The same things were measured in two ways. Each way mixes the same 10 hidden numbers, adds some noise and spreads widely along 6 directions of its own, which tell nothing about the thing.
In the rows, zero is written as 128.
Some things both ways: the first way, then the second way.
[147 171 136 109 147 138 133 161 108 140  69 134  87 169 191 107 137 171
 128 136 134]
[ 64 143 124  93 164 127 146  97 106 152 136 141  84 173 124  95 117 119
  84  97 153 134 155 145 166 134]

[143 134 129 136 135 117 124 149 115 153 152 125 110 113 129 103 162 157
 127 147 130]
[ 83 166 118 111 144 134 152 131 116 134 149 136 142 103 108 130 124 114
  93 110 125 142 179  87 123 143]

[151 165 141 151 110 105  98 122 153 152 149 100 105 116 171  91  71 156
 160 143 172]
[106 124 102 139 100 143 158  95 117 108  89 103 144 164  83 172 108 141
 118 104  91 131 170 109 112 171]

[145  82 103 158  94 121  90 157 133 149 233 158 185  87 141 103 159 106
 111 136 149]
[159 113  95 126 145 133 137 122 169  71 108 146 164 133 110 107  61 148
 135 203 106 116 179  87 126 156]

[147 110 183  93 112 105 153 102 143 168 143 123 158 124 126 106 192 176
 122 113  96]
[123 149 155 128 117 120 112 134 153 150 149 142  89 105 111 154 130  61
 121  99 142 141  89 104 115 134]

[123 120  95 168 121 153 147 155 123 171 128 136  65 160 122 138 131 157
  83  99 120]
[117 134 157 153 159 120 188 132 125 173 130  82 140 133 153 134 176 106
 107  99 140 108 119 120 151 124]

[155  87 115 171  98 152 102 154 124 182 176 156 113 110 157 105 135 164
 100 107 140]
[ 97 123 107 144 130 152 161 105 146 112  94  82 124 179  94 148 123 152
  79 139 110 116 155 119 163 164]

[140 126 128  64 117  91 102 149 109 122 140 121 146 131 155  71 136 179
 152 128 160]
[171 169 157 162  87 107 113 127 163  94 160 137 130 112 121 196 111 100
 102 101 105 123 143 105  67 128]

[138 105 165 155 115 123 116  79 150 145 135 119 150 116 112 118 119 155
 162  96 113]
[ 88 141 100 143 130 149 164 116 111 114 119  82 145 180 104 156 120 152
  74 102 116 106 164 135 133 147]

[135 145 115 140 140 115 150  93 138 152 115 126 137 120 136 147 117 129
 148 125 128]
[103 132 138 115 113 121 140 113 125 126 111 121 103 140  92 138 131 111
 123 126 124 135 143 102 105 169]

[148 129 116 164 181 115 148 169 123 172 141 148 144 139 130 166 184 140
  93 142 122]
[123 153  89 112 137 153 113 157 172 117 103  76 111 137  88 111 117 115
  92 172 124 107 108 105 172 157]

[121 121 146 134 125 134 143 139 128 127 116 132 127 157 108 129 168 132
 106 124 103]
[133 115 105 125 152 133 153 144 119 131 112  96 164 132 119 105 108 147
 136 161 119 113 130 108 149 145]

[116 136 121  83 155 133 128 159 105 100  90 131 157 163 126 122 121 119
 146 126 131]
[135 117 119  90 128 108  97 138 103 133 139 146 127 113 123 114  85 114
 165 130 139 129 103 116  94 135]

[119 115  54 126 149  83 100 142 118 114 214 121 169 105 129 133 112  92
 141 137 189]
[148 140 144 149 139 120 156 122 168  71 104 105 155 132  95 139  94  99
 139 169 137 108 142  91 100 167]

[126  72  78 178 111 149 113 128 120 153 176 147 117 110 107 133 143 137
 115 101 121]
[120 138 139 142 158 133 150 132 147 129 133 116 161 103 119 121 121 145
 125 158 115 107 129  85 147 122]

[121 114  55 177 146 105 127  95 136 148 147 132 132 105 107 175  69 122
 137 103 166]
[ 84 149 119 116 115 119 153  93 101  96 110  99 147 135  75 173 108 144
 110 103 115 154 185  91  97 172]

[110  87  72 135 189 159 147 162  83 140 140 149 133 132 101 174 139  98
  87 105 136]
[139 119 107 145  83 143 149 150 127 121  95  81 142 133  88 148 116 155
 108 138  87 131 136  99 128 190]

[151 129 109 169 116 130 106 146 128 147 141 140 105 129 173 118 131 162
 159 131 139]
[ 91 147 138 136 132 142 136 102 139 129 120 128  95 159 106 129 129 151
  94 120 107 102 134 123 152 130]

[125  68  84 177 160 150 132 141 114 155 168 154 150 133  75 165 157 119
  93  87 103]
[155 161 134 157 104 138 131 160 116 147 158 103 166 115 105 169 126 139
 107 118  76 118 127 107 126 117]

[122 108  46 132 154 160 160 139  96 186 123 135  98 135  95 128 106 165
 127  78  97]
[ 66 123 139 127  87 144 138 149  72 132 130 107 125 109  28 142 102 147
 123 126 106 168 114  76 113 197]

[131  57 151 137 122 149  79  41 117 130 171 125 143  56 128 101 107 125
 124  96 150]
[ 97 159 109 107 183 128 171  91 130 128 128 146 169 125 134 115 105 142
 119 117 129 125 197 101 156 125]

[137 149 141 149 144 125 168  44 167 189  92 113 152 115 105 146  77 133
 122  97  97]
[120 115 104 103 138 116 153 141  93 152 136 112 135 143 144 114 117 115
 105 107 142 145 157 129 125 152]

[125  91 140 141 100 134 107 102 136 136 154 114 155 109 114  99 130 146
 157 115 113]
[107 118 120 121 135 135 128 138 109 115  96  91 125 130  86  98 103 153
 146 156 121 107  93  95 135 154]

[144 101  90 162 103 134 127 130 132 173 164 143 145 117 116 112 117 163
 159  87 108]
[ 91 143 157 135 127 126 135 135 115 139 155 127 100 134 120 129 133 124
  93 105 138 106 116 128 111 132]

[109 109 111 147 143 145 116 108 131 110  99 139 116 144 130 168 111  97
 102 124 148]
[151 106  99 133 154 124 164 101 139 117 109 106 180 145 139 146 108 148
 129 144 103 127 174 104 145 130]

[138  96 209 123  90 120 109  91 138 120 170 123 164  82  96  75 178 132
 142 134 109]
[ 97 153 137 106 116 125 128 128  89 162 149 132 150 109  94 158 137 130
 133 106 106 132 140 101 102 132]

[128  93 131 126 121 150 104  89 120 134 136 124 118 109 153 114 126 145
 145 117 129]
[122 136 162 159 120 133 141 111 147 149 122 121 105 139 111 152 147 123
 118 111 102 111 106 109 143 124]

[100 123  84  76 161 120 158 219  81  84 120 151 159 181 112 153 187 101
 130 133 137]
[127 101  98 125 158 121 160 149 155  83 115 101 138 137 154  85  84 122
  99 165 178 103 145 120 113 181]

[129 112 252  79 131 121 136  49 145 109  91 108 183 105 124 111 174 122
 138 140 103]
[122 111  79 129 144 142 160 133 152 128 105  84 124 175 154 118 126 125
  71 127 139 104 155 142 156 156]

Other things, the second way, with their names:
z647: [101 119 108 114 158 144 135  97 166 100  75 125 150 131  68 123  87 117
 183 181 134 102 107  86 136 162]
z342: [109 146 171 126 133 105 146  90  72 162 144 148 139 130 112 148 110 142
 156  64 115 141 125 127 129 113]
z480: [139  86 134 175  84 160 120 142 164 119 122 134 112 153 101 128  85 218
 102 171  76  87  93 135 160 168]
z862: [114 169 123 138 163 140 182 120 117 148 112 134 157 129 136  98 128 131
 131 103 112  93 160 108 151 120]
z295: [102 130 117 117 132 132 144 106 101 136 119 122 147 133  96 138 113 166
 129 122  92 136 154  96 138 140]
z87: [139 118 107 110 124 109 134 142 137 100 148 171 131  98 176  85  82 173
  95 136 127 121 191 111  95 157]
z406: [ 92 152 137 137 143 122 165 149 128 163 143  55  92 148 172 134 195 110
  39  76 161  93 124 146 139 130]
z691: [125 140  93 106 135 131 142  98 128  96 124 113 172 183  88 173  90 129
 107 150 112 130 208 129 112 155]
z971: [ 51 115 118  78 162 127 130 107  96 160 128 119 108 133  97 115 123 110
 132 113 165 145 108 114 145 145]
z567: [116 126 115 148 150 137 176 130 154 143 118 100 132 142 160 111 129 160
  76 114 138  99 139 139 177 150]
z228: [ 66 126  89  77 147 125 142 131  69 155 122 105 113 122 133  83 106 165
  99  82 145 153 140 119 159 152]
z749: [138 123 139 100 156  84 145 112 128 128  91 115  98 116 169  82 146  99
 147 120 150 126 136  91 107 134]
z793: [151 159 123 126 123 129 140 150 152 127 138 132 176  95 123 141 115 141
 129 152 113  96 151 104 107 149]
z73: [ 99 130 158 123 118 122 130 101 109 131  93  62 106 193  66 157 150 156
 129 143 118  97  98 141 133 157]
z361: [117 100 107 120 144 132 162 140 140 141 136 143 157 112 147 114 112 131
 116 150 132 125 163 104 125 161]
z165: [137 133 136 143  96 144 131 143 144 112 104  94 128 161  71 140 123 157
 115 181  92  93 122 117 126 173]
z48: [148 138 134 135 115 111 110 146 146 125 140 125 110 105 178 121 128 152
 109 109 124  80 104 127  95 116]
z810: [139 118 131 141 135 131 170 139 113 179 147 116 197 125 133 155 128 161
 134 122 111 114 134 137 150 140]
z130: [151 123 135 141 154 115 137 151 155 134 155 104 128 131 163 134 132  73
 102 131 157 107 107 124 116 115]
z179: [148 111 135 148 115 128 137 160 135 136 123 120 116 130 140  98 111 140
 127 138 129  92  94 132 123 154]
z83: [ 45 127 113 101 119 131 170 114  20 192 150 130 139 131 103 134 115 163
 103  34 116 178 161 131 146 155]
z248: [137 116 136 121  99 142 119 133 103 170 111 130 132 144  71 130 113 157
 164 150  79 123  92 123 154 149]
z211: [ 60 141 117 109 133 159 135  95 108 159  79 112 109 169  48 120 100 156
 151 109 121 113  78 142 198 159]
z671: [102 123 131 100  78 121 119 101  82 148 110 133 125 141  64 172 126 130
 159 108  85 153 144 103  86 165]
z358: [145 153 125 133 112 122 125 101 123 124 130 177 122 114 135 119  72 183
 124  84  82 131 155 119 146 118]
z395: [160 150 100 112 174 109 152 137 135 109 113 132 173 105 170  91  94  85
 164 125 157  97 149 106  97 122]
z496: [ 94 135 138 136 130 138 140 102 152 114  91  84  97 182  74 152 128  92
 117 130 149 100  98 134 131 167]
z764: [ 69 157 107  64 146 120 110 101  96 136 126 119 133 135  77 148 124 107
 144 123 135 133 145 102 103 135]
z85: [125 147 143 153 168 124 180 106 162 103 111 124 137 128 131 125 115  78
 124 121 151 114 146  93 129 138]
z813: [ 80 149 166 101 121 120 111 129 119 147 124 115  71 132  83 111 153 123
 117 140 136 110  95 111 120 154]
z854: [130 122 139 133 138 138 139 146 150 138 113  81 148 142  86 134 133 159
 127 189 115  93  98 119 159 159]
z123: [128 118 137 146  94 123 141 151 108 126 102  82  95 134 108 115 118 141
 109 110 121 127  95 112 124 173]
z484: [115 111  74  70 191 121 131 124 151 116 107 125 131 139 161  57  82 136
 130 164 178 102 140 134 157 147]
z541: [132 128 132 104 117 114 132 135 126 173 145 138 140 111 129 147 149 113
 132 130 112 132 142 112 113 143]
z473: [ 82 107 145  94 190 125 141 124 123 178 128 133 107 140 137  64 140 128
 148 162 167  95  86 132 172 127]
z90: [ 72 131 129 121 150 139 163 135 116 146 110  97 113 135  92 111 134  71
 124 118 162 125 105 102 130 164]
z26: [122 150  99 112 121 115 139 126 115 144 142 142 125 110 170 126 115 140
  88  64 120 139 174 122 120 132]
z885: [110 157 130 118 198 107 192 107 138 103  98  85 160 141 146 107 142  96
 127 137 169  90 171 103 117 139]
z403: [179 136 121 140 136 105 132 129 153  96  96 106 149 103 155 117 100 142
 152 131 116 100 118  95 110 128]
z186: [120 132 145 130 116 108 113 120 122 125 165 144  98 120 134 136  86 161
  85  88 127 149 128 127 133 133]
z687: [111 159 149 140  99 125 119 139  83 142 153  74 105 149  68 187 149  81
  89  86 104 157 113 100 109 122]
z656: [132 155 101  56 154  84 116 113 139 120 108 130 124  87 155 107 120  78
 153 116 166 145 156  89  87 144]
z118: [ 71 124 170  85 130 106 102 156  79 187 136 113  74  71 101  81 154 131
 154 117 148 142  42  84 131 143]
z772: [ 64 104 118 104 124 132 130 109 112 126 111 127  76 148  98  98 103 156
 102 121 137 138 122 118 144 175]
z178: [103 147 131 126 126 117 150  98 137 154 138 144 116 116 151 164 147  89
 104  58 129 137 158 109 109 124]
z682: [136 130 141 123 140 104 152 141 128 113 125  80 131 145 135 127 159 113
 104 163 131 107 160 102  92 145]
z18: [143 155 145 127 171 104 152 134 143 135 139 120 136 102 153 115 128  60
 133 112 165 128 123 101 121 119]
z292: [129 117 104 135 100 128 131 128 144 130 127 143 118 104 159 131  93 176
  96  85 116 124 136 125 129 154]
z742: [ 82 125 130  78 167 115 135 151  80 182 149 131 131 103 142  68 122 144
 147 124 167 111 102 130 133 137]
z460: [112 150  89  78 157 108 133 116 115 154 117 126 119 113 173  94 123 126
 121  82 147 125 150 124 138 123]
z783: [ 98 140 109  96 137 139 117 160 111 158 123  99  78 146 118  69 125 143
  87 130 136 111  95 137 174 144]
z394: [137 139  61  94 109 122 135 112 121 100  85 144 165  98 129 124  69 155
 153 104 101 138 186  88  97 169]
z425: [ 89 147 120 108 188 113 146 130  82 127 170 139 122 108 155  74  97 111
  90  97 151 151 164  89 139  96]
z569: [109 139 115 110 172 124 147 125 136 111 132 136 148 110 121 106 103  89
 133 148 149 127 154  79 116 134]
z71: [182 126 158 141 143  95 141 160 162 140 132 103 134  80 166 124 157  70
 144 142 144 116  97  83  99 126]
z537: [121 140 135  70 144  99  91 120  95 149 148 133 132 103 110 122 109 153
 154 139 120 143 118 104 126 115]
z160: [145 163 148 115 179  99 157 132 117 190 145 137 152  91 197 104 162  78
 163  78 155  92 111 123 121  79]
z267: [124 125 118 126 119 127 132 131 137 144 154 177 120  94 161 111  88 165
 102  95 118 132 146 120 141 138]
z376: [118 160 107 128 171 128 171 115 124 131 142 121 142 143 140 133 110  53
  96  81 151 145 169 116 139 117]
z863: [115 120 103 130 126 141 141 132 169 106 105 102 114 149 117 135 131  96
  98 151 133 104 139 105 110 163]
z15: [143 176 149 160 104 119 144 146 101 134 148 133 128  88 125 144 118  96
 113  59  99 144 129  83 101 117]
z171: [ 70 124 101 137 138 147 171  93 112 108 106 118 117 153  93 136 105 108
  88  93 116 162 180  83 139 157]
z217: [ 78 129 133  76 129 126 102 104  94 137  86 114  94 144  41 113 108 118
 177 147 131 141  86 100 130 164]
z312: [ 88 104 137 105 124 137 122 103 153 128  88  97 114 166  53 150 139 129
 149 199 121 106 103 108 129 177]
z272: [125 140 118 133 161 147 143 152 132 125 115 114 121 151 120  72 111 120
 117 163 125  87 119 112 156 126]
z622: [120 119  75 118  70 139 117 136 100  86  94  93 122 151  87 142  94 175
  94 132  75 133 171 100  89 185]
z774: [111 132  99 115 165 127 156 121 129 120 127 140 137 128 148  96  86 108
 114 108 155 126 155 115 137 138]
z942: [171 139 125 151 126 100 147 131 122  83 133  75 170 137 143 160 121 157
  93 134  97 118 183  98  89 126]
z196: [157 147 105 113 121 103 129 107 117  83 116 129 163 126 119 157  90 100
 149 116 113 137 181  89  62 138]
z946: [102 149 121 134 133 126 169 137 102 118 133 136 114 118 137  91 108 119
  82  90 128 145 182  92 124 152]
z498: [150 154 162 155 134 125 148 170 142 133 153  96 140 136 117 140 149  76
 108 149 135  95 113 115 102 133]
z720: [145 148 100 147 110 125 144 124 162 101 139 127 151 102 152 171 109 137
  75  94 101 138 187  91 107 136]
z677: [ 57  90  73  45 169 125 121 117  78 121 121 148 130 122 104  52  51 172
 138 160 157 161 155 104 148 172]
z536: [103 127 137 134 144 125 178 118 106 173 116 107 132 128 136 128 144 114
 124  77 133 132 123 118 151 139]
z524: [149 130 173 171 156 111 178 143 140 153 156  77 152 141 170 145 162 141
  85 123 137  97 120 137 154 116]
z849: [101 180 102  86 139 123 123 127 112 114 110 114 123 111 105  99 115 149
 114 125 112 120 160  85 128 139]
z728: [ 78 149 154 111 181 135 147 132 132 151 127  73 102 171  92 106 183 106
  91 182 143  88 121 113 163 127]
z54: [153 114 122 103  88 116 117  99 135 125  81 148 138 130  78 153 110 123
 190 157  82 138 143  89  89 174]
z411: [134 149 130 144 165 113 184 116 142 129 137 123 152 132 179 132 140  89
 101  97 148 107 177 117 113 121]
z25: [143 153 140 152 153 121 159 102 116 150 123 104 158 138 137 159 133 126
 138  81 109 110 126 122 148  91]
z350: [106 136 127 124  60 140 113 112  96 122 131 142 157 129  36 199  97 170
 138 132  55 147 163  91  82 170]
z910: [151 137 136 132 115 100 125 137  95 144 148  90 137 111 139 165 134 114
 114  81 115 151 118 107 107 114]
z11: [144 104 130  96 117 120 132 154 126 185 106 134 138 108 140  90 134 171
 174 159 119  91  95 134 138 169]
z104: [121 128 122  97 149 115 130 136 138 144 141 160 143  93 135 112 116  87
 149 144 147 128 137  93 101 143]
z162: [161 124 157 162 110 120 136 150 119 141 144  94 145 131 116 165 136 109
 125 127 101 118 103 109 105 124]
z655: [113 169 140 115 143 126 138 141 120 175 157 152 129  97 139 120 135  91
 126  86 140 119 119 119 127 118]
z325: [113 105  77 122 125 147 130 131  96 117 104 113 154 120 106 107  67 194
 129 128  89 138 133  95 156 148]
z322: [196 125 161 157 118 106 137 132 156 156 134 132 134 134 186 128 149 190
 115 144  80  80 133 138 144 102]
z432: [155 118  87 125 139 126 124 137 154  93  98 107 132 119 150  91  92 168
 115 159 107 110 138  93 142 135]
z602: [131 149 106 118 169 120 148 141 135 150 145 147 148  82 190  88 107 127
 123  95 143 107 136 107 142 102]
z339: [131 141 136  98 133 105 115 131 113 145 127 130 142  83 117 119 114 142
 165 129 121 131 109  90 116 131]
z739: [132 139  98  94 197 126 139 133 178 153 125 118 129 132 171  87 126  96
 115 148 169  97 121 135 183 118]
z809: [123 122 108 174 112 144 160  95 130 110 101 111 139 144 132 149  86 210
  90  74  75 125 152 116 168 136]
z690: [ 93 149 125  97 123 124 127 131  90 141 132 136 121 117  98 107  96 155
 124 108 126 137 129 116 131 158]
z443: [109 148 116  98 114 122 142  93 102  96  66  89 128 184  51 142 109 128
 147 142 115 125 164 114 105 187]

Some of these things the first way, each followed by its name:
[107 113 114 120 178 148 154 149  87 114  70 141 115 156 109 166 152 131
 124 118 121]
z406
[129 132 119 137 105  99 143 175 134 147 163 125 106 170 147 127 191 171
 120 125 129]
z85
[117 169  94 148 150 134 164 142 123 136  75 126  98 172 100 145 102 132
 147 111 106]
z742
[109 116 120 138 106  92 117 106 144 102 114 130 165 129 103 140 140 126
 132 145 139]
z942
[134 149  35 239 101 108 159  90 179 227 151 122 108 101  98 168  59 154
 146 121 117]
z118
[119  94  70 168 134 134 128 166 116 125 135 180 152 139 101 175 156  96
  80 126 139]
z537
[140 130 150 146 108 139 137 202 118 133 143 155 127 155 134 120 182 125
 109 135 125]
z671
[138 129  94 180 114 143 159 127 133 183 110 153 129 133 111 140 121 151
 115 101  97]
z682
[137 178 100 113 175 113 129 128 107 130  99 110  92 137 130 111  84 146
 152 124 153]
z793
[110 139 125  76 199 161  90 185  64  58  95 111 129 151 170  94 158 105
 166 173 140]
z272
[119 117 138  92  81 113  81 163 112  96 159 118 107 143 155  61 145 152
 112 133 172]
z342
[132 121 138 139  90 107 136 156 137 131 153 146 153 128 143 125 183 133
 143 154 126]
z772
[123 111 152 134 137 134 155  96 137 118  95 129 124 168 120 166 161 146
 168  87  93]
z647
[ 98  52 176  93 104 132 100  97 115  75 121 127 137 133 132 128 182 145
 137 117 137]
z809
[107  84 117 101 101 119  99 113 114  93 162 133 144 105 107 101 157 105
  93 136 158]
z524
[113 150 131 129 146 115 142 128 119 105  84 116  95 169 128 141 141 148
 141 116 134]
z885
[139 141 170 121  82 129  98 132 131 107 151 122 128 109 158  67 157 115
 143 170 137]
z473
[142 103 159 111 138 156 132 114 112 153 116 136 147 115 139 109 136 153
 152 105 105]
z863
[156 116 100 183  80  97 133 139 162 210 191 141 126 111 126 127  99 175
 125  99 146]
z292
[107  72 114 143 138 129 108 184 100 105 185 150 169 102 102 145 180  81
  86 158 165]
z228
[164 182 161 135  86 111 108 152 143 167 149 122  99 115 191  62 100 156
 123 153 171]
z54
[119 147 110 171 150 132 126 178 122 129 133 118  87 167 127 139 119 126
 114 124 151]
z160
[105 132 148  81 132  97 124  77 132  98 131  94 163  94 116 115 139  99
 135 173 148]
z71
[136 131 203 115 138 114 145 122 130 131 112 122 170 128 129 113 212 144
 126 156  95]
z783
[112 125 109 158 185 106 100 132 118  59 140 136 185 106 107 186 130  36
 165 177 175]
z764
[101 120 122  84 172 130 151 166 103  81  85 142 165 183 107 165 192  95
 130 139 112]
z130
[109 134 165  61 136 119 136 142 105  80 111 111 165 149 125  99 176 120
 162 143 117]
z179
[141 104  96 162 161 128 118 122 128 132 154 161 177 117 116 167 111  83
 106 104 154]
z691
[125 143 120 145 145 106 126 135 136 111 133 127 156 135 138 154 143 101
 146 157 146]
z217
[110 109 129 103 146 167 113 180  77  79  77 145  84 168 144 125 176 133
 122 134 131]
z295
[156 115 199 101  40 118 123  92 159 147 142 131 149 121 144  55 174 187
 174 112  84]
z480
[115 112 146 123 165 153 182 113 116 145  97 120 127 164 100 158 172 146
 140  89  66]
z90
[118 155 108 135 164 126 156 132 123 127  83 121  98 177 132 162 121 139
 135 112 126]
z411
[143 120 115 150  82 136 102 143 126 140 144 156 111 121 158  97 130 138
  97 131 152]
z322
[118 170 130  96 149 143 143 228  76  95 108 144  86 169 139 108 164  98
  98 155 156]
z11
[138 208 112 175 154  89 192  92 182 177  26 110 104 210 126 185  73 188
 165  91  98]
z196
[108 134 133 148 143 106 118 151 138  89 112 117 103 185 130 160 159 123
 114 142 152]
z25
[164 145 147 159  54  91 157  67 182 212 146 129 157  91 122  92 104 190
 158  98  95]
z87
[126 107 170 121 139 113 123 146 115 123 150 122 149 122 123 128 149 134
 120 123 157]
z394
[119 110 128 125 139 145 138 142 114 114 105 147 126 147 120 148 154 116
 130 128 121]
z971
[121  93 151  84 117 123 103 192  88  94 140 145 126 157 169  99 210 158
 107 135 153]
z358
[125 136 128 162 108 106 118 143 143 143 175 117 117 113 107 116 126 113
 103 150 153]
z83
[126 106 163 108  90 108  94  94 131 123 158 112 148  84 124  73 131 144
 126 138 153]
z339
[157 128 126 169  93  79  98  66 175 194 188 109 139  60 139 103  68 167
 141 138 171]
z720
[146 183 118 163 113  91 158 162 142 150 115 137 117 153 145 136 171 155
 159 160 114]
z813
[ 84  95 143  74 152 109 116 132  99  47 102 116 159 152 120 143 170 110
 140 143 156]
z403
[129 114 170  78 126 169 142  85 106 137  90 128 116 113 123  88 128 141
 137 104  95]
z361
